The rows of each matrix lie in a flat space through zero, up to rounding. After each matrix: how many dimensions does the smallest such space have?

-.03  -.09  .02  .24  .16  .04  -.07  -.24  .24  -.09
-.09  .07  -.18  -.31  -.13  -.12  .24  .17  -.23  .35
.02  -.18  -.08  .03  .17  .16  -.05  -.16  -.19  .04
.24  -.31  .03  -.28  .33  -.12  -.12  -.21  -.33  -.18
.16  -.13  .17  .33  .48  .27  -.38  -.03  -.55  -.55
.04  -.12  .16  -.12  .27  .05  -.28  -.18  -.40  -.05
-.07  .24  -.05  -.12  -.38  -.28  .25  .26  .28  .15
-.24  .17  -.16  -.21  -.03  -.18  .26  -.07  .33  .48
.24  -.23  -.19  -.33  -.55  -.40  .28  .33  -.51  .01
-.09  .35  .04  -.18  -.55  -.05  .15  .48  .01  .20

7

.10  .16  .14  -.03  -.33  .13  .13  -.05  .08  -.06
.16  -.64  -.19  .01  .50  .29  -.71  -.08  .01  .89
.14  -.19  .01  -.01  .04  .22  -.30  -.07  .00  .42
-.03  .01  -.01  .01  .06  -.05  -.03  .02  -.07  .00
-.33  .50  .04  .06  .12  -.53  .26  .20  -.49  -.62
.13  .29  .22  -.05  -.53  .14  .28  -.07  .12  -.21
.13  -.71  -.30  -.03  .26  .28  -.06  -.13  .69  .33
-.05  -.08  -.07  .02  .20  -.07  -.13  .04  -.10  .08
.08  .01  .00  -.07  -.49  .12  .69  -.10  .74  -.52
-.06  .89  .42  .00  -.62  -.21  .33  .08  -.52  -.56

3

.02  -.36  -.04  -.23  -.09  -.12  .01  .29  .36  -.08
-.36  .12  -.03  -.35  .18  .55  .20  -.04  .05  .09
-.04  -.03  .17  -.18  .13  -.01  .04  -.05  -.17  .08
-.23  -.35  -.18  -.09  -.03  .04  .09  .10  .38  -.06
-.09  .18  .13  -.03  .22  .17  .02  -.17  -.23  .23
-.12  .55  -.01  .04  .17  .55  .03  -.19  -.21  .20
.01  .20  .04  .09  .02  .03  .01  -.16  -.24  -.03
.29  -.04  -.05  .10  -.17  -.19  -.16  .26  .23  -.02
.36  .05  -.17  .38  -.23  -.21  -.24  .23  .29  .01
-.08  .09  .08  -.06  .23  .20  -.03  -.02  .01  .34

5

.61  .48  .13  -.13  .42  .27  .39  -.14  -.40  .33
.48  .72  -.38  -.03  .27  .06  .38  -.03  -.26  .59
.13  -.38  .69  -.13  .17  .27  -.02  -.14  -.16  -.39
-.13  -.03  -.13  .04  -.10  -.09  -.07  .05  .10  .00
.42  .27  .17  -.10  .30  .21  .25  -.11  -.29  .17
.27  .06  .27  -.09  .21  .19  .14  -.10  -.20  .00
.39  .38  -.02  -.07  .25  .14  .26  -.07  -.25  .28
-.14  -.03  -.14  .05  -.11  -.10  -.07  .05  .11  .00
-.40  -.26  -.16  .10  -.29  -.20  -.25  .11  .28  -.17
.33  .59  -.39  .00  .17  .00  .28  .00  -.17  .50

2

.28  .50  -.05  .04  -.08  .17  .25  .09  .18  -.06
.50  .22  .00  -.07  .08  .04  .04  .18  .16  -.04
-.05  .00  .35  .14  .05  -.30  -.19  .30  -.21  -.08
.04  -.07  .14  .13  -.30  -.34  .38  -.23  .20  .28
-.08  .08  .05  -.30  .01  -.01  -.19  .17  -.14  -.24
.17  .04  -.30  -.34  -.01  .10  -.32  .16  .15  -.15
.25  .04  -.19  .38  -.19  -.32  -.12  -.09  .28  .12
.09  .18  .30  -.23  .17  .16  -.09  .78  -.04  .04
.18  .16  -.21  .20  -.14  .15  .28  -.04  .37  .29
-.06  -.04  -.08  .28  -.24  -.15  .12  .04  .29  .35

7

.30  -.20  .05  -.01  .18  .16  -.07  .23  .15  -.21
-.20  .55  .52  .25  -.37  -.21  .12  .36  -.03  .10
.05  .52  -.06  .06  -.16  .02  -.15  -.17  -.14  -.36
-.01  .25  .06  .36  .43  .20  -.32  .45  .08  -.24
.18  -.37  -.16  .43  -.44  -.02  .74  -.04  .01  .33
.16  -.21  .02  .20  -.02  .18  .45  .05  .08  .02
-.07  .12  -.15  -.32  .74  .45  -.23  -.34  .00  -.45
.23  .36  -.17  .45  -.04  .05  -.34  .29  -.04  -.36
.15  -.03  -.14  .08  .01  .08  .00  -.04  .00  -.13
-.21  .10  -.36  -.24  .33  .02  -.45  -.36  -.13  -.12

6

.12  .10  -.15  -.10  .16  -.04  .39  .22  -.18  -.07
.10  .13  .03  .16  -.04  -.14  -.05  .20  -.20  -.15
-.15  .03  -.18  .14  .03  -.08  -.35  -.11  .20  .04
-.10  .16  .14  .42  -.16  .01  -.34  -.03  .08  -.06
.16  -.04  .03  -.16  .01  -.09  .15  .14  -.22  -.07
-.04  -.14  -.08  .01  -.09  -.24  -.61  -.11  .07  -.02
.39  -.05  -.35  -.34  .15  -.61  -.06  .48  -.57  -.29
.22  .20  -.11  -.03  .14  -.11  .48  .40  -.37  -.18
-.18  -.20  .20  .08  -.22  .07  -.57  -.37  .29  .13
-.07  -.15  .04  -.06  -.07  -.02  -.29  -.18  .13  .07

4
